Each new row is followed by its nearest point in the smallest flat space through zero that holds the last named rows.

J_405:
[[-20   8   0   5  -8 -11  22  14   2  -3  17 -22  17]
 [-23  -5   2  21 -14   3   2 -12  21 -25   8 -22   0]
 [  5   7 -10  23 -22   1  -7   1  21  -2  12  -8  11]
 [-13   1  17  10 -22  15 -18  10  29  14   6 -23   5]]
New rows:
[-11   9  -4  -4 -15   2  12   5  -1  17 -10  13  12]
[ 3  5  0 -3 -2 -3  3 10 -2 11  4 -1  7]
[-18  14   0  -8   6   6   2  -3  10  -3  -3  -1  -5]
[-10  -3   6  -2   1   2   2  -1   1  -3  -1  -6  -3]
[-18  10  15 -11  -7  17  -2   8  -5  17  -1 -10   6]
[-12   0  17 -10  -1   6  -2  14   3  16   0 -12   2]
[ -2  13  -6 -13  -3  -3  -3  -2   1  16   4  11   8]
[ 8  5 -2 -4  0 -2 -1  8 -3 12  1  4  5]
[  7  12   1 -17   2  15   6 -12   4  -6  11   7  17]
[ 3  2 -3  0  0 -2  2  1 -2  1  1  2  2]

J_157 (4 x 13):
[[-20   3  -5 -15   7   7   2  -3  10   9  -4 -21   5]
 [ -3  -8  -5  11   8  -2   0 -26   5  -5 -11  -7  -6]
 [ 15   6  21  25  12 -16 -15  -7 -11   7 -33  12   1]
 [ 10   7   2  -6 -12   5 -13  -7   8  -6 -16 -24  -1]]
New rows:
[ 10   0  -4  10  -6  -5   0 -22 -10  -2  -2  18  -1]
[ 10  -7   0  16   1  -6   0 -11  -4  -8  -2  12  -6]
[ 11   8 -11  27  -7  -9 -17  16  -3   3  10   0  -4]
[14  2  5  6 -7 -3 -4  6 -6 -4  1 10 -1]
[ -1  -9   2  -2  27  -2 -11  -1  -1  18 -16  -8   0]
[-11   3   6   3  16  -4  -3  -6   0  13 -17  -5   5]

J_749 (4 x 13):
[[  4 -18   1  -4  13   6  10   7  -3  -6   4  17  -7]
 [-12  -5  -7  -3  19   7   5 -14  16   6  -2  32 -10]
 [-13  -5   2  -4  -6  -3  22   2  -4  26   3   7  16]
 [-19  24  -2   0 -12  23  14  17  -7  13  -5 -11   2]]
New rows:
[-16   7   9  13  11  10  -8  -6   0   8  -9  10   0]
[-10   9  -5   0   4   7   0  -6   8   5  -4   8  -4]
[  5  -9  -1   3 -10  17  16  -1  13   0 -14  10  16]
[-6 -3  0 -2  2  4  9  2 -1  7  1  7  2]
[ -3  -1  15 -16   4  -2 -13 -16  18 -12  16  18   0]
[  2  -6  -3   0  10  -7  -8 -15  11  -4   0  13  -5]

J_375:
[[ 10  15  19   2  -2   0  12  -2   9  10   0   8  -6]
 [-16  12  14   8  -9  11  -6 -11  -8   6  -9  -1 -14]
 [-13   1 -16   0  -9  -4   1 -18 -17  -2 -13 -32 -23]
 [ -2   9   6  -1   6  -5  13 -19  -7 -18 -12   4  11]]
New rows:
[  3   2 -15  14 -16 -16 -16  13  13  -7 -12 -17  -2]
[  0  -8 -13  -2  -2  -2  -4   4  -2   3   2 -12  -7]
[ -9  13  -1 -18 -11   2  -9   5 -12  -1  -3   6  10]
[-8 -1  2  2  0  5 -6 -2 -4 -4 -2  4  4]
[  3 -18  -5  -3   2  -8 -11  17   3   6  18   4 -14]
[  5 -12 -10  -2  -2   1 -10  18   7  11  12  -3  -3]

J_868:
[[ 13  -7   5   8  15  27  25   3 -12   2  20  -2  -1]
 [ 12  19  -8  -3  15  11   8  -4   7   4  -5   2 -12]
 [ 12  -1 -13  19 -22  -3   8  -6  -5  10  -9  -7  -4]
 [  3  11  -8   1 -10   0 -12   3   8  15   1   4 -32]]
New rows:
[  7  -1  -1   5 -24  27   0  -1   4  -2  -6  -5   7]
[ 6 -3 -4 10 -8  2  7 -2 -5  4 -1 -4  0]
[-11 -27   4  -9   9 -11  -4  11 -17  16  -6 -18   1]
[ -8 -14   8   1  -7  -4  -5   4  -5  -3   7   0   7]
[-3 18 -2  0  1 -9  2  1  9 14 -2 12 -6]
[  2  11  -5  -4   1  -2  -6  -1   7   4  -6   2 -11]

J_109, 4 rows:
[[-15 -19  15 -19  -8   2   3   3   0 -27 -11  -6 -20]
 [  6 -10  13  11 -11 -20   8   4   7  -6   8  -3 -38]
 [-11 -16 -15  -3  -1  -2 -17  -4   2 -17 -17  -3 -10]
 [ -6  -3   8  12   6   7  -6 -19  -6 -18  12   5   8]]
New rows:
[ 3 19  5  9  1  4 -6  5  4 -2  7 -8 -3]
[ 4  4  3  6  1 -2  3 -1  0  4  7  2  1]
[ 13  -3 -12   1 -28  -5 -12  20  11   6  -4  -4  14]
[  4   3 -14  -3  -1  -5  -3   9   4  14 -10  -2  -1]
[-18  -1   0   7 -19 -18  15   2 -10   9  -7  -5   7]
[ 2  1  1 -3 -2 -2  4  5  2  4 -1 -1 -4]
[-11   0  13   1  -6  -9  12 -19   4 -13  -3 -16  17]
[ -6  -2  11  -2   1   7   2  -6  -4 -12   5   1   4]

J_538, 4 rows:
[[ 13 -17  10 -14 -19  -1 -11  -6   4  15   5 -10   2]
 [ 16 -12  -1  -7  -2  13  10 -15  -6 -17  11 -12   1]
 [ 12  -5   3  18  -7 -10   6   1 -11 -17  21  -1  14]
 [ -6   0  -1   7 -15  13  -1  34  16 -13  24 -12  17]]
New rows:
[  0   1  24 -13   5  -5   2  21   2   2  10 -15   6]
[ -1  -3   2  -1 -10   3  -5  11   7   2   7  -5   6]
[  0  -4   9   5   9   4   9  -8  -4   4   4   4 -10]
[ 3  0 -1  0  5 -1  3 -8 -5 -2 -3  2 -3]
[ -2   3   7 -18  12   8  -9  13  -3 -15  -4   7 -27]
[-7  5 -5 -8  8 11  3 -1  5 -1 -9 -1 -7]
[  6   5  -9  10  10  -6 -18  25   5  -9   2   0  13]
[-8  7 -1 12 -2 -3 -1 18  4 -4  7  3  8]
[  1 -13   2   9  10  14  -6  -8 -12   9  -4  -4  -8]
[  4  -2   0  -5   3   1   1 -10  -3   1  -5   0  -5]

J_565, 4 rows:
[[  5   5   4  35 -11 -22  10   0  14  -2   1   2  -8]
 [ -1  -1   2 -13 -29 -22  -6 -11 -11  34  16  -2  -8]
 [ 14 -13  15   3  -4   3  -4  15   1  15   4  10   0]
 [-21  -8  -3  -6   6 -11 -12  -3  11  -2   2 -17   7]]
New rows:
[-10 -13  -9 -11  -4   9   8  -6  12 -13  -5  15  12]
[-4  0 -3 -5  9  7 -1  0  0 -8 -4 -2  4]
[ -6  16 -16 -14   0  -8  16   5 -11  17  12   6   5]
[  0   8  -6 -11 -10  -1   2 -10 -12   7   3   1  -4]
[  7  -6 -15  12  -5   3  14   4  -9  -9  16  14  -5]
[10  7  0  9 -4  3  9 -1 -4 -2 -2  8 -5]
[ 13 -18   7  -1   7   6   4   6   5   0   1  11  -9]
[11 -7  9  3  3  8 -1 12  1  3 -1  8  1]
[ -1   4  -8  17   9 -15  -1  15 -18  11 -18   9  -9]
[ 6  3  2 10 -4 -3  5  1  1  0  0  5 -3]
[ -4   2   2  -6  -6  10   4 -15  13 -16  -7  14  -2]
[ 0  6 -5  1  4  5  5 -3 -2 -9 -4  1  0]

J_780 (4 x 13):
[[-14   5  16   7   4   0  15   4 -13 -10 -11   9  17]
 [ -8  -9  13  12 -22  15  -2   1  -9  -4   9   1   9]
 [-20 -11  20  -2   0   4  13   4 -19   5   7  -2 -12]
 [  4 -12  -5 -16  -9  11  -5  -9   1   9  -1  -2  12]]
New rows:
[ -8  -2  12   2   0  -4  -4   5 -14  22   4  -2 -11]
[ -9  -7   8  -3   1   1   5   2  -8   6   7  -4 -14]
[-26   1  14   7 -13  24   4   2  12   8  -6  -2   9]
[ -9  -7  12   4 -13  11   3   0 -10  -2   2   2  11]
[ 27 -11   0  -6   0  -2   3   8  -3   9   0  -1   4]
[ 5 -3 -6 -8 -1  2 -4 -4  4  5 -1 -2  1]
[  9  -8   1   6  -4 -13   0  -3  -3  21  -6  -6   9]
[ 2 -3 -3 -6 -1  2 -1 -3  1  3 -1 -1  3]
[ 14  -2  -7  10  10 -27   6 -25   6   9   2   9  -3]
[  7   7 -10  -3  11  -9  -2   0   8   0  -4  -1  -5]

J_966, 4 rows:
[[ 12   8  -9 -15   2  -1  12  -9   4   1  -7  -2  22]
 [ -2   0  -1 -20  -2   2   9 -20   2  -5  12 -12 -11]
 [-10   4   0   9   6  11   1  -2   4  -8   0  -5 -12]
 [ -1   2  -2  -7   1  -2   0  -3  -9   5   9   9   3]]
New rows:
[ 4 -3  3 20  6  6  5  0  5  1 -5 -6  0]
[-2  1  0 11  3  5 -1  5  7 -5 -9 -4 -1]
[  3 -14  -2   8   5   3   5  -4 -11   3  15  11 -21]
[-10  -3   4   1   0   1  -6  -1  -9   2  14   6 -14]
[  6   8  -3  33  19   3  25  -3 -14  19 -21  -9  17]
[  2  13  -8  14  11   9   4   8   5  -2 -17   6  19]
[  9  -3  -5  -5   4   5   1  -5  -9   2  -8   2 -12]
[-1  0  0 -3  0  1  1 -3  0  0  2 -1 -2]
[  5   3  15 -11   4  -2  14  20   8   5   1  23  -5]
[ 1 -1  0  1 -1 -4 -3  5 -5  5  1  8  5]
[  0  -9   3   6 -24  10  -6  13   7   0   4  -1  -7]
[  0  -9   7   7  -6  -5  -7   7   3   0  -2  -4 -10]

J_930, 4 rows:
[[-20  -4  -5   7  -7   3   0  -9  -9  -7  20 -16  -8]
 [ 12  17   9  11   2  -9  -8   6 -28 -23  11  -1 -12]
 [-31  -5 -10  28   9  -3  14   2 -19   0  -2  -2  -7]
 [  2 -15   2  -6   4 -11 -21   5  -5   0   1  -4   5]]
New rows:
[-6  0  6  5  2 -7 15 -4 -1 -2 12  2  8]
[-6  2 -2  5 -1  2  6 -2 -2 -1  2 -1 -3]
[  6   3   8   4  16  -9  -3 -16  -7   7 -10   3 -16]
[ 3  3  2  5  5 -4  0  5 -6 -2 -5  5 -1]
[-10  17  -2   9   6   1 -12  -3  16  -2  -9  -6  16]
[-1 -1 -1 -1  1  1  3  0  4  4 -4  2  2]

J_245:
[[-13  21  12  -7 -16   1 -13  10   2  -6 -10   6   6]
 [  1   4  11   6 -20  11 -22 -10 -10   7  10  17   3]
 [ 13  13  -3 -22  11   2  -5 -15 -22 -13  -4  13  18]
 [ -7  -3  -2  -6  -2  23  -4  -8  -4 -11  10   4  15]]
New rows:
[-17  13   5  -2  14  11   5  -3  -8  18  -1  -7  -2]
[-3  1  0 -1  0  2  1  2  2 -2 -1 -1  2]
[  2 -14  -2  16  -6  -4 -14 -18   8 -17  -4 -16  16]
[-2 -6 -2  2  0  9  1 -3  1 -1  6 -1  2]
[ -7 -12  -1  -1   7  -4   9  -4  16 -13   0   6  -7]
[-3 -6 -5  1  6  2  8  3  6 -2  1 -8 -1]
[ -6   2 -15   9  12 -17 -14   6   5   5 -13 -10 -13]
[  2   1   0   4   3 -15   6   8   6   6  -8  -6 -10]

J_561 (4 x 13):
[[-37  18  38   4   6 -24  -1  10  -9  -1 -26  -5  -4]
 [-38  11  29  16  -1 -28  -2  12  19   9  -5   1  -8]
 [-32   1  19  19  -4 -27  20  21  13   0 -10 -13  -7]
 [-38  19  31  12  -6 -24  -9  -7  15  11 -18  -9 -16]]
New rows:
[-15  -2 -10   1   0  -2  -9 -11   0 -18   9   3 -20]
[-1  2  0  1 -3  0 -4 -7  6  4  0 -1 -4]
[ 12  24   2  -5   5  10  19  -8 -14   9   4   9  18]
[  8   1  -1  -8   6   7  -3   0 -13  -4  -2   5   6]
[ -1 -18  -4  17   9   0  -8   3   4  -1   8  -2   0]
[ 1 -5 -4  4 -1 -1  3  5  8  2  9  3  1]
[-10 -17  -3   7  33   1  13   3   9  -5 -11   6   6]
[-3 -4  2  2  4 -5  9 14 -2 -4  2  2  5]
[-21  12  -1   1  -3  16 -10  13  -1  -9  12  -8   2]
[-4  2  5  1  2 -3 -2  3  1  1  1  4  1]
[-26  18  11  13  -5  -3 -11  -8  -1  -7  -2  -4   1]
[-16  11  16   3  -1  -9  -8  -5   3   5  -9  -2  -6]

J_905, 4 rows:
[[ 13   0  12   2  -4  12  26  29   8 -21   6 -12  23]
 [ -2   3  10  32  -4   0  14  23  15 -10   4  -7   8]
 [  3  27   0  -8 -15   7  30  -7   9  -5  -5 -16   0]
 [ -4  28 -12  25 -16  17  23   1  22 -18   5  -2  12]]
New rows:
[ -1   1  20  -7  15 -14   0  14 -15  -5   3  11   5]
[  5 -14  11  -5   7  -5  -3  12  -6   1   0  -3   2]
[-18   0 -14   6   9  10   7   7   4   8  -2  11  10]
[-3  1 -7  9 -1  5 -4  0  4 -5  4  7  4]
[ -5  -6   3  26 -24  -6  -8 -26  22   3   7   1 -12]
[-13  11  -7  25  -4  -6  -5 -10   9   7  -2   4 -11]
[ -1 -11   5  -1  -8  27  -4   1   4  -3   4  -2   9]
[ 4 -3 -4 -2  1  9  1  5  1 -9  5  4 11]
[ -3   7  18   4   4  -6   3  19   0 -11  -3  11  -6]
[ 1 -4  9  9  1 -4  4 12  2 -1  0 -5  2]
[-1  0 -2  7  1 14  9  9  1 -6 -5 -9 15]
[  4   2   1   4  -3   7   9   9   5 -10   3  -2  10]
